All rows are made from the same 7 directions, up to rounding. Whole rows:
[[-2.01 -2.22 -3.27 -0.90  1.14 -1.64 -0.42 -0.91 -0.33 -0.99  2.71 -0.16
  -0.57 -2.14]
 [ 0.14 -2.98  0.83 -0.51  0.81  0.60 -1.55 -0.55 -0.71 -0.23  1.22 -0.62
  -2.24 -0.78]
 [ 1.71 -0.83  2.36 -0.48  0.13  1.15 -1.07  0.39  0.12  1.05 -0.41 -0.12
  -1.67 -0.32]
 [ 1.78  0.92  1.11 -0.68  0.35 -0.85 -0.15  0.67 -0.15  2.54  0.12  1.50
  -0.93 -1.87]
 [-0.69  0.04 -1.38 -0.73  0.41  0.54  0.26  0.40  0.96  0.20  0.27 -0.10
   0.05 -0.19]
 [-0.81  3.38  0.92 -0.47  0.59 -3.57  1.54  0.05 -0.06  1.62 -1.02  2.05
   0.26 -1.05]
 [ 1.23  1.64 -0.67 -2.86 -0.80 -2.02 -1.23 -1.91  1.45 -0.71  1.86  1.57
   1.73 -0.69]
 [-1.30 -0.32 -0.98 -1.04  0.46 -0.44 -0.38 -1.44 -0.30 -0.84  1.46  0.80
   0.34  0.90]
 [ 0.16 -1.82  1.74  3.14  0.11 -0.99  0.22  0.16 -3.34  0.11 -0.44 -0.52
  -1.36 -0.68]]

Rows cut short, each followed by the rest of it:
[-0.56 -0.08  0.47 -1.34  0.19  0.24 -0.38 -0.04  1.86 -0.87 -0.61 -1.00] => [-0.52  0.04]
[-1.60 -0.65 -1.81  0.01 -0.41  0.92  0.13 -0.35  1.18 -2.46 -0.05 -1.69] => [1.13 1.24]
[ 2.13  0.78 -0.07 -0.31 -1.67  1.13 -0.69 -0.12  1.19 -0.79 -0.10 -0.41] => [1.80 0.64]
[-1.74  1.39 -0.77 -1.58  0.39 -2.70  0.32 -1.24  0.90 -1.00  0.48  0.71] => [ 0.69 -0.39]
[-2.79 -0.85  1.74  0.60  2.46  0.82  1.06  0.73 -1.49  1.80 -1.14  0.54] => [-3.07  1.28]
[-1.12 -0.82 -0.37 -1.67  1.30  1.18 -0.26  0.43  1.34  0.62  0.21 -0.20] => [-1.56 -0.13]
[ 0.19  2.00 -0.56 -6.11  1.12 -2.79 -1.35 -1.07  4.17  1.01  1.74  1.87] => [-0.69 -3.01]
[-2.41  0.14  0.58 -1.40  1.40 -0.26  0.22 -0.63  0.54 -0.17 -0.22  0.40] => [-1.16  1.15]
[ 1.25  0.61 -1.73 -0.65 -1.06  0.41 -0.39 -0.19  0.98 -0.44  0.94  0.14] => [ 1.81 -0.21]
[-4.36 -0.70 -0.05  0.39  3.11  1.69  2.22  2.43  0.51  1.95 -2.26 -0.86] => [-3.38  0.58]
[ 0.57 -0.54  1.87  0.57  0.07  3.55  0.08  1.71  1.01  0.72 -2.21 -1.47] => [-1.28  1.58]
[ 2.40 -0.20  1.13 -0.82  0.82 -0.87 -0.97 -0.10 -1.89  3.46  1.91  2.86] => [-1.61 -2.09]
[ 0.21  1.14  0.85 -0.03 -0.24  0.61 -0.11 -1.32 -1.48  0.38  0.59  2.07] => [1.06 2.82]
[ 0.23  1.58 -0.03  2.54 -1.76 -1.38  1.29  0.38 -0.29 -1.68 -1.85 -1.27] => [2.30 0.22]
[-1.58 -1.87 -1.49 -1.18  1.39  1.21 -0.39  0.02  0.43  0.13  1.23 -0.25] => [-1.41 -0.13]
[ 0.90  2.26  1.74 -0.09  0.92  0.54  1.64  3.42  1.85  3.89 -3.11  0.09] => [-1.86 -1.96]
[ 0.25 -0.74 -0.06 -0.40 -0.20  0.69 -0.65 -0.33  0.37 -0.67  0.37 -0.48] => [-0.02  0.28]
[ 0.07  1.71  1.60 -2.12  0.18  1.86  0.20  1.42  3.84  0.52 -2.56 -1.05] => [-0.68  0.75]
[ 0.58  1.05  1.76 -0.21 -1.13  0.11 -0.24 -0.25  1.47 -1.56 -1.68 -1.16] => [0.80 1.11]
[ 2.16 -2.29 -1.63  0.00 -0.55  4.15 -0.99  1.88  1.54  0.51  0.40 -1.93] => [-0.42 -0.81]
[-0.71  0.69 -3.36  1.01 -1.31 -2.03  0.96  0.05  0.87 -2.31  0.19 -1.44] => [ 2.68 -1.52]
[ 2.58 -2.34  1.16  0.97 -1.41  1.11 -1.35  1.17  1.28 -1.46 -1.07 -3.43] => [-0.81 -2.16]
[ 1.03 -2.41  2.42  1.72  0.18  2.16 -0.75  0.53 -1.82  0.53 -0.60 -0.88] => [-2.02  0.74]
[ 0.08  3.17 -0.01  2.80 -1.32 -3.07  1.92 -0.57 -2.62 -0.01 -0.74  1.75] => [2.95 0.77]
[-0.81  1.19  1.98  0.70  0.88 -2.80  1.38  1.41  0.23  1.24 -2.36 -0.44] => [-1.77 -2.46]
[-1.15  1.43  2.29 -0.73  1.00 -2.30  0.50 -0.49 -0.23  0.74 -0.98  1.13] => [-1.19 -0.11]
[-0.43 -1.00 -4.57 -2.56  0.36 -1.20 -0.75 -0.28  2.18 -0.65  2.91 -0.27] => [ 0.58 -3.32]
[ 1.75  2.38  1.73  1.39 -2.26 -4.89  0.05 -1.67 -1.19 -1.92 -0.55  0.40] => [ 2.53 -1.20]
[-0.47 -0.34  1.91 -0.23  0.66  2.81 -0.14  0.26  0.05  0.63 -1.06  0.04] => [-1.21  2.73]
[-5.30  1.45 -3.16  1.34  1.32 -2.14  3.29  0.88  0.33 -1.01 -1.46 -0.79] => [0.79 0.14]
[-0.90  0.44  1.08  2.37  0.45 -3.11  1.75  1.64 -0.80  0.58 -2.28 -1.19] => [-1.28 -2.94]
[-3.62 -0.13  2.65 -2.49  1.99 -1.43 -0.78 -3.25 -0.83 -1.28  0.73  1.79] => [-1.71  3.27]
[-2.85 -1.73 -1.75 -1.50  1.70  2.18  0.03  0.29  1.45 -0.42  0.46 -0.93] => [-1.45  0.99]
[ 0.48 -0.49  0.92  2.88  0.21 -0.46  1.49  2.95 -0.49  1.50 -2.55 -1.91] => [-1.69 -2.86]
[ 2.53  1.53 -0.64 -0.88 -1.14 -0.39 -0.51 -0.11  0.60  0.88  0.91  1.26] => [ 1.62 -0.93]
[-2.78  1.12 -1.39  2.71  0.30 -2.68  2.88  1.76 -0.08 -0.62 -2.44 -1.73] => [ 0.36 -1.75]
[-0.11 -2.52 -0.58  1.57  0.10  2.31 -0.39  0.17 -1.61 -0.36  0.67 -0.83] => [-0.57  1.04]
[-1.62 -1.04  2.93 -1.89  1.21 -3.65 -0.99 -1.17  1.19 -1.62 -0.70 -1.29] => [-2.88 -2.31]
[ 0.27 -2.54 -0.70 -1.87  0.26  0.37 -1.60  0.22  2.45 -1.34  0.72 -2.35] => [-1.57 -2.51]
[-1.50  1.39 -1.76 -0.67 -0.42 -1.91  0.19 -2.33 -0.65 -1.73  1.63  1.57] => [2.48 1.63]
[-0.48  0.81 -0.38 -1.47 -0.30 -1.25 -0.66 -2.12  0.00 -1.28  1.42  1.26] => [1.34 1.17]
[-0.36  2.10 -1.54 -1.27 -0.87  0.74  0.33 -0.58  1.85 -1.06  0.00  0.40] => [2.53 2.00]
[ 0.88  1.30 -1.79  1.55 -1.77  1.65  1.15  1.70  1.65 -0.88 -1.70 -1.83] => [2.50 0.44]
[ 0.92 -0.23 -3.27 -0.26 -0.20 -0.26 -0.13  0.04 -0.45  0.89  2.40  1.12] => [ 1.20 -1.67]
[-1.27  0.41  0.39 -0.27  0.82 -0.92  0.16 -1.33 -1.66  0.41  0.92  1.90] => [-0.14  1.35]
